The rows are grouped in 2 ways, from coarse to fine. Each group lies inside one group of the grouping before and may be the whole of it. The rows also spread widely along 3 directions, which tell nothing about the answers.
In the rows, zero is written as 128.
Some rows, each with its group in each grouping after it:
[102  95 162 144 102 122 165 161 153 136  73 178  96  80 175 161  97]  git K_256
[101 139 105 135 142 166 124 144 136 131 115  95 102 135 132  39  88]  Riz K_241
[ 97 176 133 141  96 168 151 161  79 114 111 156 109  98 170 197 112]  git K_579
[137 138 146 144 121 135 153 174 121 119  93 152 104  90 153 118 126]  Riz K_130
[ 94 118 143 152 135 136 134 131 150 139 117 147 118 130 174 157  88]  git K_635
[132 149 128 121 129 103 114 172  90 136 139 106 100 101 114 142 130]  ruked K_613
[125 151 140 153 119 150 112 161  83 146 140  88 149 134 124 149 160]  rokib K_661
[115 145  82 105 137 132  98 171  80 120 161 117 155 125 141 143 119]  ruked K_519
[131 136 156 165 139 145 138 168  78 123 115 107 134 123 115 151 173]  rokib K_896
[ 93 120 117  87 176  70 110 136 107 134 169 111 178 116 134  99  76]  ruked K_405
[140 110 138 129 109 132 156 177 150 117 104 163 147  76 184 139 112]  Riz K_894
[122 137 124 145 182 109 107 142  76 137 149  90  78 123  83  84 131]  ruked K_214
[153 166  88 120  89 185 131 180  95 116 123 142 158 108 177 139 126]  Riz K_894
[133 106 174 147 105 113 130 159 123 144 119 129 155  88 146 197 157]  rokib K_661
[ 99 174 149 159 116 163 154 183  73 122  93 132  56 100 135 167 118]  git K_579
[132 183  85 136  92 212 116 172  72 110 129 103 109 141 124  79 119]  Riz K_241
[121 120 141 129 148  72 111 151 109 132 138  93  96  97 114 122 126]  ruked K_613
[ 99 143  97 133 173 144 123 135 116 138 144  88 126 153 133  23 116]  Riz K_130
[ 86 164 122 137 127 151 144 151 105 135 124 137 120 109 167 169  98]  git K_579
[112  67 215 165 125  67 146 154 161 143  96 143 125  64 143 182 142]  rokib K_661

New rows, each followed by its group in each grouping:
[132 119 178 178 114 157 150 168 124 128  92 170  74  98 162 208 108]  git K_635
[101 114 125 143 141 129 136 138 159 129 113 117  99 113 140  40  89]  Riz K_241
[128 165 108 130 129 155 128 163  95 129 129 129 141 130 154  81 116]  Riz K_130
[114  97 152 146 130  92 119 139 148 152 145 110 177 103 147 159 136]  rokib K_661
[107 166 162 171 107 156 160 181  89 128  88 134  35  86 125 177 124]  git K_579
[ 81 161  89 113 140 148 132 128 107 145 140 115 155 123 178 143  79]  git K_579
[142 107 206 179 108 115 143 189 115 137  93 117  74  77  97 181 172]  rokib K_661
[127 122 162 163 129 154 156 164 139 130  99 166  95 113 169 193 106]  git K_635
[111 181 101 150 139 202 116 142  81 138 142  98 102 169 138 130 110]  git K_635
[ 95  92 168 161 159 110 153 128 176 154 109 152 113 109 176 156  83]  git K_635
[125 171 123 165 123 201 118 166  79 140 123 110  79 157 130 145 111]  git K_635
[100 116 134 144 138 130 133 137 169 121 107 134 141 108 171  66  81]  Riz K_241
[ 99  60 200 170 152  52 150 146 182 147  93 120 129  76 121 145 141]  rokib K_661
[115 207  97 132  89 195 134 163  70 121 132 143 127 103 174 185 104]  git K_579
[139 144 163 167 135 164 140 182  57 120 112 106 100 104  96 157 185]  rokib K_896
[117 158 131 156 127 180 133 154 111 132 125 133  91 143 151 157  97]  git K_635
[121 142 113  72 150 105  95 150  87 121 176 134 208 111 157 127  83]  ruked K_405
[134 111 203 186 120 109 143 178 112 132  83 112  86  77 101 177 172]  rokib K_661
[124 168 107 117  70 179 127 166  85 126 114 155 125 122 174 170 105]  git K_256
[156 129 127 141 107 156 156 193 125 117  95 150 116  81 154 139 130]  Riz K_894
[128 122 170 166  80 159 158 202 102 130  67 156  23  85 130 163 120]  git K_256
[119 114 136 142 151  89 125 184  94 122 127 129  96  99 108 151 123]  ruked K_519
[131 137 102 125 118 160 135 168 132 123 128 135 151 119 164  95 116]  Riz K_894
[128 128 109 122 135 130 138 160 149 138 115 134 153 106 166  89 118]  Riz K_894
[ 99 125 114 131 136 146 128 143 144 124 116 123 121 115 157  60  81]  Riz K_241
[122 185  96 119  64 206 116 166  58 127 127 137 125 136 170 160 112]  git K_256
[146 110 142 139 120 140 155 177 146 120  91 148 126  77 157 120 126]  Riz K_894
[113  76 186 150 139  72 132 139 172 158 127 130 172  84 155 166 136]  rokib K_661
[125  96 179 136 140  54 137 169 148 137 120 135 108  55 131 163 123]  ruked K_613
[ 89 145 103 147 155 152 112 133 131 142 140 102 118 169 155 113  83]  git K_635
[125 162 113 127  79 180 121 167  90 132 121 158 114 117 165 156 102]  git K_256
[133 180 111  83 126 123  97 183  44 106 176 125 168 126 133 155 105]  ruked K_405
[ 99 157  88 116 147 139 121 126 123 138 140 108 154 143 153  45 108]  Riz K_130
[100 116 168 177 158 128 147 149 144 138 102 132  54 127 134 148 101]  git K_635
[138 123 162 142  81 150 150 174 146  92  78 169 116  69 170 148  99]  Riz K_241
[132 134 153 135 129  93 118 173  95 118 130 116  80  81 104 157 135]  ruked K_613
[126 140 167 171  87 163 155 190  88 131  66 150  22  96 122 147 126]  git K_256
[153 173  74 124 116 199 117 176  77 122 124 118 144 127 145  99 132]  Riz K_894
[102 123 141 137 145 105 102 133 135 162 150  79 172 126 127 119 136]  rokib K_661
[ 92 187  97 121 117 178 124 153  82 133 143 117 128 131 162 156  98]  git K_579
[120 138 135 127 143  97 110 167 102 137 142 101  90  97 122 136 125]  ruked K_613
[112  98 142 121 148 107 129 127 141 124 144 137 211 111 164 155 133]  rokib K_896
[127 151  84 105 172 128  91 125  87 149 184 105 152 148 131 102 105]  ruked K_214
[119 117 112 124 138 137 145 154 155 128 113 139 160 100 175  95 111]  Riz K_894
[168 192  82 122  78 208 129 190  65 104 128 146 151 122 169 150 138]  Riz K_894
[116 143 130 142 128 137 102 148 111 149 143  90 154 126 124 139 154]  rokib K_661
[109 146 130 149 102 167 141 173  94 144 100 125  59 128 140 121 109]  git K_256
[139 125 162 157 140 111 131 167  88 132 126 153  79  87 100 159 138]  ruked K_214
[107  72 196 165 153  78 174 151 145 119  93 148 141  71 135 167 156]  rokib K_896
[ 83 175 107 141 138 169 141 154  84 139 135 104 104 132 154 142  87]  git K_579
[104  93 137 125 159  52 126 142 146 139 145 124 136  83 144 137 100]  ruked K_613
[114 153 113 140  76 172 130 164 106 135 114 142 106 120 165 148 101]  git K_256
[142 147  81 107 119 161 134 155 128 128 145 139 193 116 194 115 117]  Riz K_894
[ 83 172  93 114 126 161 132 133 111 134 142 136 153 114 177 164  91]  git K_579
[ 78 155 118 150 144 153 148 145 105 136 122 107  74 107 137 123  96]  git K_579
[125 169 107 110  74 181 110 157 100 136 128 152 150 137 191 165  96]  git K_256
[153 148 135 155 112 169 152 196  99 117  87 130  77  91 125 122 140]  Riz K_894
[121 124 170 147  80 160 154 185 115 122  73 170  51  86 150 177 111]  git K_256
[120 111 176 152 120  97 133 160 126 143 127 119 136  83 126 170 152]  rokib K_661
[126 183  97 120  66 211 118 176  64 126 128 137 114 140 173 160 105]  git K_256
